Every row belongs to one group in each of 3 separate groupings. Each group adds its own fixed numbers to the row, and there is some noise. The rows also spread widely along 12 directions, which tell nothing about the answers.
Some rows, each with its group in each grouping after it:
[ 16   4  30  -1  -9 -17  25  16  11  13   0  41   0  20 -22  22  20  12
  -4   2  43  36  15  34 -24] -> (2) (1) k_16
[  5  -7  15  -8 -27 -22  32 -17  -7   6  -1  25 -18   4   2  19  11   4
  15   6  16  12  -1  25  -3] -> (1) (0) k_667
[ 16  -4 -10 -11  26 -11  39 -12  -3   5  12   8   3   7  17   9  12  -8
 -25  -7 -32  10  31 -45  11] -> (0) (2) k_654
[ 13  14  45  17  19  24 -38  11  29  -6  -4   8   9  -9 -34  10  10  -9
   3 -20  -3 -13   8  20  -8] -> (1) (3) k_667
[  1  14 -13 -24   0   3 -42 -26   3 -19   9  15  12  -2   9   1   7 -20
  27   8 -19   8  -2  -9 -13] -> (3) (4) k_654
[-21  -8  -5  11 -19 -12  39  13  -3  35  30  23 -24  -7  -7  -5  -7  23
   1  16 -15   6  22  38   9] -> (2) (2) k_16
[  1  -1  17  12   5   1  38  -2   3  26  28  30 -12 -21 -21   7 -11  10
  13  13 -42  -2  40   5 -15] -> (3) (1) k_667
[-42  11  11  -3 -35  12 -12 -10  10 -25  24  15  -7  -9  -6  -7 -17  24
  10  13  -2 -32  17  16 -31] -> (0) (0) k_654
[-30  25  22   2   4   7  29   6   9  -2  -4  12   8  -2 -11  -1 -13  20
 -42 -15  -9 -15  30  -4  13] -> (0) (4) k_654
[ 11   8  36  24  -7  10  33  21 -10  20  22   1 -12  -7 -30  -3   5  24
 -25  -5   3  -2  36  25  10] -> (2) (3) k_667
[ -5  27  18 -25  23   9  22  20  37 -16 -21  -7  14  16  -9  -5  21  15
 -53 -33  17   5  29 -33  19] -> (3) (1) k_654
[ 14  10   7 -31   4   4  17  11  39   6  14 -13  15   7 -41   1  21  12
   0 -10 -11   4  23 -45  -1] -> (3) (3) k_667
[ 38   0  10   4  17   7 -27   5 -15  -5  25 -18  -5  -3  -1 -11  29  -2
   3  -7 -10  10  13  -5 -19] -> (2) (3) k_667
[ 20   0  40  11 -16   7  10  31  -4  12  37 -14  -1  -5 -50  -9  23  26
  -7 -15   7   5  11  11 -18] -> (2) (0) k_16
[-19  -2 -17 -30   2  -6  40   0  29  16   5  -8 -12   7   0 -11  13  20
  -9  -3 -26  -4  24 -34  16] -> (0) (1) k_654
[ 26  11   7  15  -2  -6  -7  14 -36  10  46   3  -2  -4  -6  -8   5  11
 -22   4   2  29  12   4   2] -> (3) (1) k_667
[ -4 -13  15  33  -9 -21  41   6 -25  22  21  17 -27 -10   9   4  -5  23
 -25  -1  -4 -10   3  37  -8] -> (1) (3) k_667
[-18   6   1 -32  -9   1   7   7  30 -19  -5 -11   5  13  -8 -11  21  21
  -7 -17   4 -15  12 -24 -20] -> (2) (4) k_654
[  1 -14  -5 -15 -10 -25  -4  -6  22   5   0  16   8   7  -9  13  20  -2
  29  -9  -2  12 -27   0 -28] -> (2) (1) k_654
[ -7   1  17  -8  20   8   1  -6  14 -35 -11   8  -8   5  31   3  16  -2
 -17 -20  -5 -21  26 -10 -27] -> (0) (2) k_654
[-32 -10  -2  -1   9 -25  23  30   3  17  24   8 -25 -11  16 -20   0  37
 -17  -6 -22   6   2  27 -22] -> (0) (2) k_16
[ 29 -16   5  10  37 -17  -9  -5   3  11  -4  15   0  -3  15  14  26 -19
  -1 -21 -24  17 -18   1  -9] -> (1) (1) k_654
[-14  37  16  -8 -26   0 -12  14   7 -14  15   5  24   8 -37   1  -7  22
 -23  -2  39   9   8   1  -1] -> (2) (3) k_667
[ -5  40  30 -28   2  -6   7  -3  -1 -32 -17   1  35  -3 -11   4   1  -5
 -31 -24  24  25   7 -32   5] -> (1) (2) k_16
[-22   8  56  -6 -45  14  42   9  11   8  13 -15 -11 -21 -45 -15  -3  35
  17 -12  -7 -25  27   3 -13] -> (0) (1) k_667
[-43  18  34  10  -8 -18  44 -10 -10  -3   0  22  20 -30 -13   7 -30  13
 -15 -19 -28 -11  -8   3 -15] -> (0) (0) k_16
[ 19   1  17 -21   8 -13  -3 -13   1   0   1  -1   9 -16 -10   1  21  -9
  43  -5 -26  22  -9   0 -44] -> (2) (3) k_16
[  1  27  31  13  -7  15 -26  23  -5 -19  28  14   6  -3 -17  -8  -1  19
 -30  -4  25   2  21  18 -20] -> (3) (1) k_654
[  0  -7 -13 -24  10   4  14 -19  13   5  23   3 -11 -20   6  -9   8  -8
  36  10 -62  -5  30 -30 -17] -> (3) (2) k_16

New rows. What belongs after each?
[ -7  -6 -11 -35 -11  -8   9 -11  -1   6  25 -15  -8 -16   2 -17   9   5
  30   3 -42  10   7 -21  -8] -> (0) (2) k_654
[ 39  20  30   4   2   5  -3 -15 -20 -24  11  18  23  16  -7  24  14 -15
 -29  -5  27  18  19 -21   1] -> (0) (0) k_654
[  7   9  30   4  15  -9 -13 -13   2   0   2  39  18 -20 -19  21   1 -17
  32  -1 -21  23  -1  25 -39] -> (2) (0) k_16
[ -9  11 -15 -19 -23 -15 -15 -36 -29 -24   9  17 -14  -4  44  -7   1  -5
  18  24  11  14   2   4 -22] -> (1) (1) k_16
[  1  16  15   0   1   7 -47  18  29 -15   5   1  15  18 -20   4  16   7
 -22 -17  28  -4 -13  10   3] -> (0) (3) k_654
[-23  11 -19 -40 -12 -24  42   6   3   6  15   9  -6   8   5 -16   4  35
 -19   8  -1  20  19  -9 -11] -> (3) (4) k_654
[ 27   3  43  34 -25  14  11  12  -1  23  25   2   1   0 -52  14   3   8
 -14  -7  14 -10  11  19  26] -> (1) (3) k_667
[ 29  22  29  -9   2  -2   7  29  18   1  29  14  37  16 -58  17  13  18
 -34  -9  29  25  11 -21 -26] -> (3) (3) k_654
[ 17  16 -17 -38  12  -5  15  -4  -5  13  12  -3   2  12  -1 -11  18   7
 -19  10  -5  39  32 -30  25] -> (1) (4) k_654
[ 40  -5  10 -17  27 -20  -2  -4 -10   6 -11   0   8   0  11   8  36 -26
   7 -25 -13  44 -15   1   4] -> (2) (2) k_654
[ -2  14  26   8 -15 -13  23  21 -17  -1   5 -16  13   2 -15  -5  11  12
 -43 -36  23  10 -11   0  30] -> (2) (2) k_16
[  7   6  42  21  31   5 -19  26  27  -8   2   9  23  -7 -36  15  11   5
 -32 -40  -4  -9 -13   4 -21] -> (1) (0) k_654
[ -2  23   7 -23 -22  15  20 -24  -4  -5  19 -15   8 -15 -28  -7  -6   2
   4   7 -20  -6  38 -46  27] -> (1) (0) k_667
[  6   7  41  10  15   4 -31  10   4  -9   8   7  -1 -13 -11   2  10   1
  10 -19 -11   4  -6  30 -25] -> (0) (0) k_667
[  3  23  19 -12  34   3  -3  13  32 -21  -5  12  31   4 -19   9  10   0
 -35 -28  -4   3  14 -43 -19] -> (3) (1) k_654
[  1   8  13  25  10  24 -17   8  -2 -24  18  17 -25  11  16  -3  11  12
 -31   4  17 -21  53  26  -4] -> (2) (0) k_667
[-17   8  32   5 -16 -10  49  24 -14  -1  12  14  -8  -5 -10  -4  -3  34
 -35 -10  20   3  26  25 -24] -> (2) (2) k_654
[-29 -14 -31  -4   3 -26   7  -5  13  18  -6  -2 -19  13  36  -9  12   4
 -15 -16 -24 -10 -25   5  42] -> (0) (4) k_16
[-20   8 -17 -13  16  20  -5 -18  56 -23  -7  20   5  12   5  10   3  -7
  -7  -4 -21 -35  38 -44  -2] -> (3) (1) k_654
[ 21   3 -16 -23   4  -5  38 -13  -7  11  33  -2  -5   2  -1  -5  17   5
  -6  14 -27  21  39 -41  12] -> (3) (0) k_16
[-16 -11   6  26  -5 -19  -1  10 -21 -12   7  -9 -17   3  39 -11  11  18
 -43 -32   7 -21 -31  13  -5] -> (0) (1) k_654
[  0   2  -5   2  31 -28 -20  20   8  -6  13  15  12   7   6   6  14   8
 -33 -26  -1  19 -28  -1 -12] -> (3) (0) k_667
[  4   6   1  17  23 -11  11  16 -33   6  25   3  -6 -14  15 -15   0  18
 -40  -4 -13  16  12  21 -13] -> (2) (3) k_654
[  9   2  12  24   3 -22   8 -12 -15  13  13  30  20  -9 -10  25  -6 -15
 -15 -16 -19  12 -28  15  17] -> (3) (0) k_654
[-19   9  19  -2  -1  -9 -10   4  -2 -33  -7  17  -9  15  31  -5  14  17
 -21 -13  24 -10   2  16 -45] -> (0) (4) k_16
[ -9 -27 -28  -7 -16 -27   1  21  -9   1  40 -24 -25   8  24 -23  25  31
 -10 -12  -4  -9 -18  -7 -24] -> (2) (2) k_667
[ -9  31  37 -16 -34   1 -16   2  12  -6   3 -13  38 -18 -55  -1  -4   4
  11 -24   5   4 -33   1   6] -> (3) (3) k_654
[  2  -3  10   9 -29 -12  -4 -19  -2  -1  13  13  24  -4 -23  21  -1 -16
  17 -14  -6  -7 -30  -6   1] -> (2) (2) k_654
[ 38  12  27   1 -19  -5  11  -5  -8   2  -1   0   4  19  -8  13  28  -8
 -18 -13  39  17  -2  10  31] -> (3) (3) k_16
[ 22  34  34   9   1   1  -2  29 -17  -2  38  21  29   3 -43   9  -3  16
 -50  -3  30  36  19   8  -3] -> (3) (0) k_654
[-41  18   8 -13 -18 -17 -14   4  -5  -2   6  23  -2 -12   1 -13  -9  20
  16   7   3  17  -7  47 -33] -> (2) (4) k_16
[ 16  -2 -18 -34  10 -25  -2 -20   8  -1  11  25   7   4   7  17  12 -16
  31  13 -18  35   3 -26 -26] -> (1) (2) k_667
[ 15  21   2 -34 -21 -24  14 -21 -36 -20  21  14  18  -3  10   2   6  -5
   6  11  11  44   3 -24 -27] -> (3) (2) k_16
[ 36  -4   8 -11  -4 -14  -2 -23  13  -5 -11  -1  21  13  -7  23  31 -29
  10 -24   0   6 -32 -21  11] -> (3) (3) k_654
[  7   0  24  18  22  16   1   8  35   0 -17  28 -14  23  -1  18  19  -1
 -27 -15  13 -21  34  18  16] -> (1) (4) k_667
[ -5  -5  17 -23 -15 -12  42 -19 -18 -12   6 -33  -8 -26  10 -17  12   4
  16 -26 -44 -15   0 -36 -14] -> (3) (2) k_667
[  8  14  -3 -10  43 -33 -13  18   6  -3  -1  25  15  14  20   6  15   5
 -35 -12  10  43 -14   5 -23] -> (0) (3) k_16
[ 37  -4  35  25 -22  -4  22   8 -10  19  25  17  -2  19 -26  22  16   7
 -13  -6  26   7  12   5   9] -> (0) (1) k_667
[ 25   1  29  -4   0 -10  -8  20  -7  19  24   9   1 -12 -26   3  14   1
  16  -9  -8  34  -5  26  -9] -> (3) (2) k_667
[  2  10  28  -1 -18 -34  29 -10  -9   6 -20  39  10  12   3  30   3  -3
 -12  -8  35  30 -24  42   0] -> (0) (3) k_654
[  4  20 -10  -5  21 -10 -15  11  -5   1  17  -7  15  -3   3 -13   8   1
 -36 -18 -11  25  -5 -25  28] -> (3) (1) k_16
[ 19   6  33 -30  -3 -21  10   4  -1  -1   2  -5   9 -11 -21   3  26   5
  21 -22  -4  36 -15  -1 -30] -> (3) (0) k_667
[ 12  10  31  10   9  17  -4  37   2   3  32 -14  -5  -5 -31 -19  16  28
 -20 -12   0   2  37  -2 -20] -> (2) (1) k_667
[-37  29   6 -24 -16   5  45   4   6   3   6  -6   2  -5 -20 -23  -8  30
 -23   1  -7  -2  44 -18  17] -> (2) (4) k_16
[ 33   1 -10 -14  48 -14 -28  -2 -14 -16   5  17 -11  15  48   0  33 -10
 -19   1   1  43  13  10 -18] -> (0) (0) k_654
[ -8  -4   1  21 -22   7  31   6  -2  19  28  22 -36  10   9  -2  -2  28
 -26  22  11 -20  43  41  13] -> (0) (3) k_654
[ -6  16  54  13 -32  -4 -14   0 -19 -13   5  -2  18 -25 -28   0  -2   1
  10 -30   8  -3 -35  26 -22] -> (3) (1) k_654
[ 19  29  32  -4   4   7 -21  -2  -1  -9   6  18  22   4 -23  15   1 -15
  -2  -6  10  26  20  -3  12] -> (0) (2) k_667
[ 30  14 -33 -15  30   0 -40   4   0 -13  28  15  17  30   6   2  23  -6
 -27  11   7  29  22 -35 -10] -> (2) (4) k_654
[-17  37  11 -14   3  -3 -14 -22 -20 -27  -6  -2  27 -10   8  -7 -14  -9
 -15 -13 -15   6   3 -28  10] -> (0) (4) k_667
[ -2   6  29  -4 -64  -4   6  -9  -3   3  16   8  10   6 -40  10   5   9
  18  -3  21  -7 -19  16  -1] -> (3) (4) k_654
[ 43  -1  18  -1 -12  13  -2   6   3  -4  34  -4   4  25 -29   9  33   7
 -13  -1  20   4  27 -26   1] -> (0) (0) k_654
[  5  22  -3 -21 -15  -4  11   2 -17 -10   3 -10  -4  24  11 -12  18  13
 -47  -2  37  17  20 -13  37] -> (1) (4) k_654
[ 29   2   5 -51 -14 -27  -3  -6   4   6  12  -6   8   2 -17  -1  30   4
  44   4   2  48 -18  -8 -36] -> (3) (3) k_667
[ 16  14  40   3  20  15 -60  15  16 -17  -5  -6  20   4 -21  -1  25  -8
  -2 -37   1  -1 -19   9 -15] -> (0) (4) k_654
[ 24  11 -12 -11   9 -17  -2   0 -29  21  31   0   9   0   1 -10  13  -2
 -11   2 -18  41  -3 -10  21] -> (3) (4) k_16
[  2   9  21  -2  22  -8  18   0   0   0 -14  16   1  -9   8   3  13  -3
  -2 -13 -10  19  16  11 -11] -> (2) (1) k_16
[ 19   7   0 -33  20 -28  21 -26  -5  -9 -24  23  12  12  30  15  26 -20
  -2 -12  -6  35  -3 -14 -11] -> (3) (4) k_654
[ 28   4   3  11   1  12 -16   3  -4 -17  27  18  -6  22   3  10  19   7
 -35  10  33   1  32  -3  -3] -> (1) (0) k_654
[  6 -11   0   8   0 -24  29  -1 -33  15  13 -28  -8  -9  12 -14  12  10
 -27 -31 -30  -5 -24 -23  18] -> (1) (4) k_667
[ -2   4  12   0   2 -30  31  -8  -1   3  -9  43  -3   5  16  20   2   6
 -12   4  16  21  -1  28 -31] -> (1) (3) k_16
[-14   8   7  30   9   1   9 -13 -31  -5  14  10 -18 -25  26  -9 -14   5
 -17   0 -29 -18  24  27  -5] -> (2) (3) k_667
[ 16   6 -17 -11  36 -21  -7  12  -6 -24  12  -1  16  15  21  -3  23   8
 -49 -19   7  18   0 -35 -37] -> (2) (3) k_654
[-32  16 -27 -13   1 -16  20  17  -6  20  33  11  -8   2   1 -21 -12  38
 -40  17  -8  17  24  -6  12] -> (1) (4) k_16
[-31  -7 -22 -40 -15 -35  37 -10  18  21   8  14 -10   3   4  -3   1  22
  25  11 -29  11   0 -12 -16] -> (0) (4) k_667
[ -8  -6 -35 -13  11 -37  -3  -7   5  -2  -8   4   0  20  36   4  25  -5
 -21 -19   5  19 -33  -3  28] -> (2) (0) k_16
[-11   2  17  -5 -17  -7  -3  -5 -31  -5  21 -11 -13 -22  11 -20   3  14
   8  -2 -18   5  -6  23 -16] -> (0) (0) k_654
[ 18  -7  21 -15 -29  -6  -5  -8  28   6   6   8   5  18 -34  21  27  -3
  34  -6  14   6 -11  -2   1] -> (0) (0) k_667
[ 30  -5  34   5  -9 -24  12   4 -11  18  28  32  12  -9 -39  23   5   5
  25   6   0  29  -6   4 -56] -> (1) (1) k_667
[  2  16  28 -16  -5   4 -22  24  43  -8  -2  16  13  22 -35  11  22  13
  -9 -17  34  10   4  10 -11] -> (3) (4) k_667
[-19  13  53  -8 -23  11  44   8  -2  -6  -3 -18 -13 -20 -14 -21   5  28
  -6 -19  -4 -14  29   8 -14] -> (0) (1) k_654
[ 14   3  18   2 -13 -24  -9   0 -56 -10  37   6  12 -24   2  -5   0   4
   7  -3  -7  31 -20  14 -52] -> (2) (2) k_654
[ -9  16   4  -6   8   8 -20   8  12   2  21  -4   8 -16 -24 -15   1   6
  10  -5 -24   4  17 -14  -5] -> (2) (1) k_667
